The rows come from 5 hidden closed curves, with some noise, and rows from the same curve form a group. Each curve winds through 8 dimensions. The rows are also pushed far along 5 directions, which tell nothing about the answers.
(in the rows, 128 means zero)
Known rows, each followed by its group:
[113  97 138 151 133  97 158 156 168 114 108 137 156 150 142 107 148 149] => Q_894
[140 119 108 158 119  77 169 145 190 129 144 140 120 104 121 109 125 149] => Q_674
[144 142 104 148  99  95 136 101  86 157 132 138 161 136 105 132 171 110] => Q_558
[146 163 124 126 121 144 128 111 134 162 113 100 146 127 130 134 141  90] => Q_596
[112 107  89 101 129 148  49 128  22 148 149 149 161 160 118 101 112 156] => Q_558
[132 145  85 166 103 158  99 120 111 141 177 110 110 125  97 132  84 154] => Q_558
[123  46 150 189 161 108 119 173 172  96 137 154 154 151 139  97  91 156] => Q_596
[143 132 114 164 116 107 141 126 163 146 111 126 150 115 121 111 135 121] => Q_184
[141 149 132  70 175 120 145 132 170 153  61 102 116 108 171 148 162  87] => Q_894
[155 141 157 102  95 221 119 101  99  90 179  94 137 128 136 135 118 130] => Q_558
[130 128 102 140 113 160 144 160 181 125 188 118  71  91 143 111 100 166] => Q_558
[133 177  93 144 111 126 108 123 129 169 120 116 134 126 111 125 124 116] => Q_184
[128  97 157 106 167 119 133 133 136  95 103 146 100 104 157 135 150 115] => Q_558
[129  99 127  47 180 150 108 142 108 142 106 137 123 116 180 115 124 142] => Q_894
[142 172 131 117  93 149 177 103 200 125 142  92  91  98 123 133 126 112] => Q_674
[122 147 150 127 118 138 164 125 122 141  98 114 119 116 108 153 154  94] => Q_894
[142  96 142 150 119 132 133  99 141  82 150 133 137 136 103 121  94 145] => Q_184
[105  96  69 214 114  78 108 155 118 171 137 156 149 149  79 103 110 177] => Q_894
[124 160  95  98 110 166  83  92  95 130 144 108 114 133 110 125 114 149] => Q_184
[111  85 126  58 185 111 132 174 138 147  70 140 120  84 185 102 149 133] => Q_596
[ 99 121  56 183 120  97 120 164 138 184 149 151  95 133 118 100 112 165] => Q_894
[127 125 107 133 140  94  95 107  48 141  87 157 174 181 133 124 193 109] => Q_894
[138 152 147  96 107 190 163 175 191 114 168  91  71  61 110 117  75 111] => Q_596
[109 101 127 116 121 154 110 135 107 125 141 144 122 133 119 103 123 134] => Q_558
[ 91 191  90 158  88 119 113 137  94 179 132 120 104 127  68 144  87 130] => Q_184
[141 115  99  75 184 122 106 139 128 151 106 130 100  97 165 127 133 136] => Q_558
[135 119 144  46 186 134 105 126 132 156  83 110 103  90 140 139 124 105] => Q_674
[165 149 134 155 102 119 175 124 173 134 141 113 133  99  84 133 101  88] => Q_596
[135  94 111 178 106 106 144 156 160  97 184 148 132 123 103  95  79 189] => Q_674
[141 165 100 149 104 145 156 155 139 155 144 116 105 104 124 133 140 101] => Q_558
[108 104 104 115 162 147  78 160 106 139 123 125 109 123 137 116  87 132] => Q_674
[167 124 176 107 119 157 173 120 178 102 128 110 146 116 115 125 130  91] => Q_674
[100 124 113 155 125  54 145 147 153 183 121 156 133 145 105 114 145 130] => Q_674
[138 133 110 166 117 135 123 147 109 110 115 141 151 144 130 112 150 115] => Q_674
[ 96 146  96 121 121  91 141 159  91 185 103 149 125 119 145 124 207 125] => Q_558
[154 135 161 103 128 173 106  98 121  85 133 135 157 157 140 120 126 130] => Q_596
[152 155 123 147  89 134 148 132 143 136 152 122 150 134  86 113 116 106] => Q_674
[184  98 184 181 122 183 145  91 147  42 134 124 167 152 124 133 124 110] => Q_674
[148  62 192 128 191 112 147 155 190  78  88 111 165 126 175 136 127 113] => Q_596
[141  64 120 172 128  82 187 165 182 131 156 156 146 119 156  97 149 153] => Q_558
[112 191 121  78 135 155  57 127  59 143 119  89 153 159 127 156 109 126] => Q_596
[144  52 173 120 183 126 120 122 134  72 100 130 150 157 158 120 145 116] => Q_894
[128 156 151  82 144 206 103 138 129 100 142  96  89 123 156 140  83 124] => Q_674
[134 177  90 153  95 159 101 122 132 154 166 105 122 128  99 120  77 134] => Q_184
[116 201  67 125  96 109 134 131  72 199  99 122 125 120 111 148 181  95] => Q_558
[116 143  72 180 101 142  81 139  80 143 161 135 122 154  92 107 107 160] => Q_894
[119 188 115  83 148 141 117 134 156 174  88  87  80  85 119 154 129 110] => Q_596
[130 121 104 118 122 148  85 119  80 106 136 123 136 118 108 111 103 143] => Q_184
[160 141 142  49 152 190  90  84 119  87 114 106 128 127 169 129 131 131] => Q_184
[119 132  75  67 152 135  61 162 102 165 142 110 110  90 120 102  86 157] => Q_596
[ 94 109  78  59 157 111  90 200  80 168 130 150  97  81 133  90 106 165] => Q_674
[159  50 139 144 163 139 110 143 149  85 137 146 166 147 147  88  96 135] => Q_674
[149 113  95 139 139 164  80 168  98  98 165 138 140 128 152  97  76 145] => Q_184
[121 162 114 117  98 171 125 117 146 138 158 113  61  95  89 123 100 117] => Q_558
[142 149 115  91 144 141 129 143 134 174 128 126 100 109 132 124 133  97] => Q_558
[136  81 153 146 188 107 147 168 164  95  63 136 135 123 171 129 170 104] => Q_894
[125 121 121 107 150 148 121 180 161 101 134 116 110 108 154 112  87 150] => Q_674
[151 133 127 145  97 161 118 128 144 137 186 119 140 132  91 101  93 120] => Q_596
[106 135  76 131 115 120 123 125  95 169 100 144 133 127 126 121 153 157] => Q_894
[142 191 150 184  61 166 133  83 113 123 151 110 159 172  64 152 108  98] => Q_596
[135  76 131 107 156 151  96 142 135  83 156 116 133 154 147  94  86 151] => Q_894
[138 135 117  98 171 123 118 135 132 151  85 125 117  97 145 143 102 116] => Q_184
[162 103 159 147 135  88 196 126 206  90 112 136 139 102 135 126 151 129] => Q_674
[ 76 213  72 110 101 108 106 148  62 213  82 126 115 113 105 146 145 121] => Q_184
[ 92 153 123  70 156 183  84 164  97 156 130 107  78 124 139 140  83 141] => Q_894
[153 166 157  82 118 134 139 110 139 132 118  90 151 116 119 139 156  92] => Q_596
[104 122 115 128 128  85 127 129 149 163 132 135 105 129 102 119 135 135] => Q_184
[137 133 125 164 101 107 137  92 132 127  99 128 170 137 111 120 166 118] => Q_184
[140 178 133 130 123 160 100  84 101 128  87 105 146 145 111 160 133 100] => Q_596
[135 144 122 192  82 104 168  97 117 115  94 138 202 180 123 132 190 115] => Q_894
[142 169 146  48 173 180  67 108  57 133  77 115 131 137 146 154 156 113] => Q_894
[109 108 128 147 134 155  65 135  88  89 140 129 150 170 132 115  97 159] => Q_184
[132 152 138  99 128 136 151 140 152 157 119  87 123  99 119 140 106  94] => Q_596
[109 153 114 104 136 115 127 156  96 160 113 134 101 113 126 141 137 103] => Q_558
[134 119  87 123 143  85 148 171 179 171 141 144  74  75 126  98 125 128] => Q_184

New rows. What belongs after each?
[129 156 110 107 131 136  88 155  76 136 161 129 127 134 117 133  77 135] => Q_674
[136 104 145 100 173 145 127 140 155 156 124 125  98 106 131 136  94 131] => Q_894
[147  94 146 154 143 143 140 118 161  70 142 132 137 149 155 134 102 148] => Q_558
[145  57 148 140 171  82 150 155 165  76 106 162 155 116 164 106 141 164] => Q_674
[129  97 123 104 159  81 161 158 141 158 100 148 138 114 178 120 188 128] => Q_558
[134 211 149  42 131 191 101 125  87 144 140  86  90 110 113 169  87  93] => Q_674
[135 186 161  91  96 187 129 116 139 127 152  79 121 121 105 141  88 100] => Q_184
[152 120 135 209  87 103 196  90 189 166 156 137 148 149  81 134 113 125] => Q_894
[117 155 126 106 102 131 148 107 128 139 128 122 115 114 104 131 113 135] => Q_184
[114 151 120  97 113 167 144 131 174 134 150  99  70  95 131 120 101 137] => Q_674
[121 143  98 103 160  79 130 171 145 168 114 138  88  90 144 131 129 124] => Q_674
[103 125 110 108 164  90 132 140  92 196  43 156 112  98 133 144 204 115] => Q_894
[129 138 124  93 148 131 123 159 148 145 130 131  99  94 135 113  93 130] => Q_184
[147 150 160 152 139  80 188 116 201 141  69 128 139 139 147 149 195  63] => Q_674
[151 152 127 153 122 111 176 126 200 159 159 105  84  94 113 155 113 114] => Q_558
[117 193  59  90 129 122  70  98  42 195  95 124 126 140 116 147 156 125] => Q_558
[152 166 136 110 132 142 134 128 122 108 119 113 121 116 148 149 128  93] => Q_674
[126 163  93 114 125 151  83 134  93 172 126 105 138 136 133 123 116 115] => Q_596
[115 104 137 105 117 133 131 139 150 124 170 122 111 120 111 106  97 146] => Q_184
[170 144 188 136 127 185 150  74 160  77 100  88 142 142 127 163 136  68] => Q_674
[103 145  86 120 125 124 125 125  95 184  91 140 116 110 120 133 159 143] => Q_894
[161 122 153 159 141  87 149 115 137 102 115 151 160 146 136 139 152 118] => Q_674
[118 103  76 158 123  77 130 196 137 161 160 153 118  92  93  91  75 150] => Q_596
[150 150  96 165 113 125 104  95  91 128 119 133 149 141 109 131 145 115] => Q_674
[118 151 105 173 106 123 123 146 122 111 124 133 141 151 125 126 132 139] => Q_674
[137  78 145 136 133 128 162 162 156  81 137 143 126  95 140 105 124 142] => Q_674
[151 169 147  85 152 149 113 130 104  97  91 116 141 127 151 152 129 103] => Q_596
[136  78 146 215 116 122 136 152 193  91 182 137 150 154 105  99  72 158] => Q_596
[145 113 107 126 150  81 140 131 132 143  76 153 142 109 145 111 190 108] => Q_674
[162 127 138 151 120 127 154 124 173 124 150 105 131 130 102 125 103  97] => Q_894
[140 148 115 160 114 134 120 131 111  87 120 120 154 140 124 137 120 134] => Q_674
[147 186  86 183  77 146  93  90  51 128 151 134 146 162 102 143 154 119] => Q_558
[128  84  70 167 114 104 144 168 174 142 177 158 120 102 133  71  81 189] => Q_184
[106 139 105 191  96  74 133 143 102 134 125 159 137 153 101 114 173 118] => Q_184
[135 117 196  92 154 146 181 135 181 106  79 112 120 107 160 145 159  68] => Q_674
[108 178 101 161 109  55 160 175 142 211 134 142  94 107  79 140 132  99] => Q_674
[126 124 136 166 141  89 173 159 184 114  82 137 128 119 153 130 172 116] => Q_674
[145 143 159 102 119 105 199 134 190 136 104  98 136  86 128 136 153  89] => Q_596
[110 140  75 158 127  98  97 173  76 154 100 160 148 149 128 106 161 122] => Q_674
[156 156 155 123  92 187 113  44  94  47 115  99 199 185 138 143 144 120] => Q_674
[137 168  97 143 120  95 179 120 158 164  80 120 114 106 136 148 191 101] => Q_558
[ 95  85 113 156 133  86 142 164 135 116 116 167 129 134 147 103 145 166] => Q_184
[136 140 155 132  82 162 183 128 182 130 160 107 112 108  85 112 113 103] => Q_674
[143 104 125 172 127  86 129 101 127 111 128 158 152 161 116 121 131 136] => Q_184
[172  86 159 135 127 166 174 101 183  91 156 127 148 134 153 118  99 139] => Q_894
[161  98 171 165 129 119 173 118 170  55 115 138 157 132 140 131 151 137] => Q_674
[119 102  86 184 107 142 120 154 140 120 174 134  98 105 115 105 102 168] => Q_558
[122 100 154 106 152 167  96 142 127  92 138 110 128 132 138 128  77 140] => Q_184
[160  97 148 160 129 107 197 154 221  98 122 112 115  66 110 124 104 108] => Q_596
[123  58 112 137 147 139 143 135 152 103 125 133 125 119 153 101 113 163] => Q_894
[142 211 123 107  65 188 101  50  88 122 132  79 145 139  81 143 130 112] => Q_184
[162 114 132 171 121 149 120 114 133 104 136 116 182 158 145 116 124 116] => Q_596
[132 138 103 110 140 137 119 114 114 138 113 128 131 150 160 124 149 126] => Q_894
[142  93 140 155 113 188 109 111 131  58 195 122 130 152 144 108  60 162] => Q_674
[132 148 171 132 105 170 139 114 167  92 142  92 119 128 110 129 107 116] => Q_184
[137 178 123  72 109 164 115  96 106 136 122  98 146 132 136 129 133 124] => Q_596
[142 153  99  70 144 142  94 113  83 133 113 122 118 118 143 134 149 111] => Q_184
[ 95 148 103 107 136  93 150 160 171 187  96 108  76  78 116 134 135 106] => Q_674
[173 125 168 145 131 169 133 103 128  83 123 123 142 130 114 139 128 111] => Q_674
[162  98 166 210  98 119 177  79 159  61 124 130 164 140 105 143 146 120] => Q_674
[137 155 119 100 143 161 134 142 110 135  85 113 127 119 167 142 169 102] => Q_558
[128  86 106 149 143 101 106 117 125 109 117 150 145 148 142 105 148 158] => Q_184
[ 95 169 113  81 145 127 116 141  87 162  56 121 117 102 143 153 153 115] => Q_184
[107 157 122 127 137 151  64 120  39 141  97 128 143 163 111 151 132 119] => Q_674
[103 138 127  85 178 125  87 162  85 164  80 129  98 103 125 151 131 117] => Q_674
[139  99 121  86 165 143  96 174 109 111 114 136 146 124 151  99 111 130] => Q_674
[ 83 108  88 150 134  43  95 150  41 174 103 188 163 163 124 114 167 146] => Q_674
[115 127 106 180  88 107 145 144 132 115 155 135 123 115  88 117 111 169] => Q_674
[186 118 159 156 123 183 142  85 164  62 148 105 152 129 124 141  57 125] => Q_184
[132 127 126 139 149 120 109 125  90 101  85 160 175 172 180 134 158 133] => Q_184
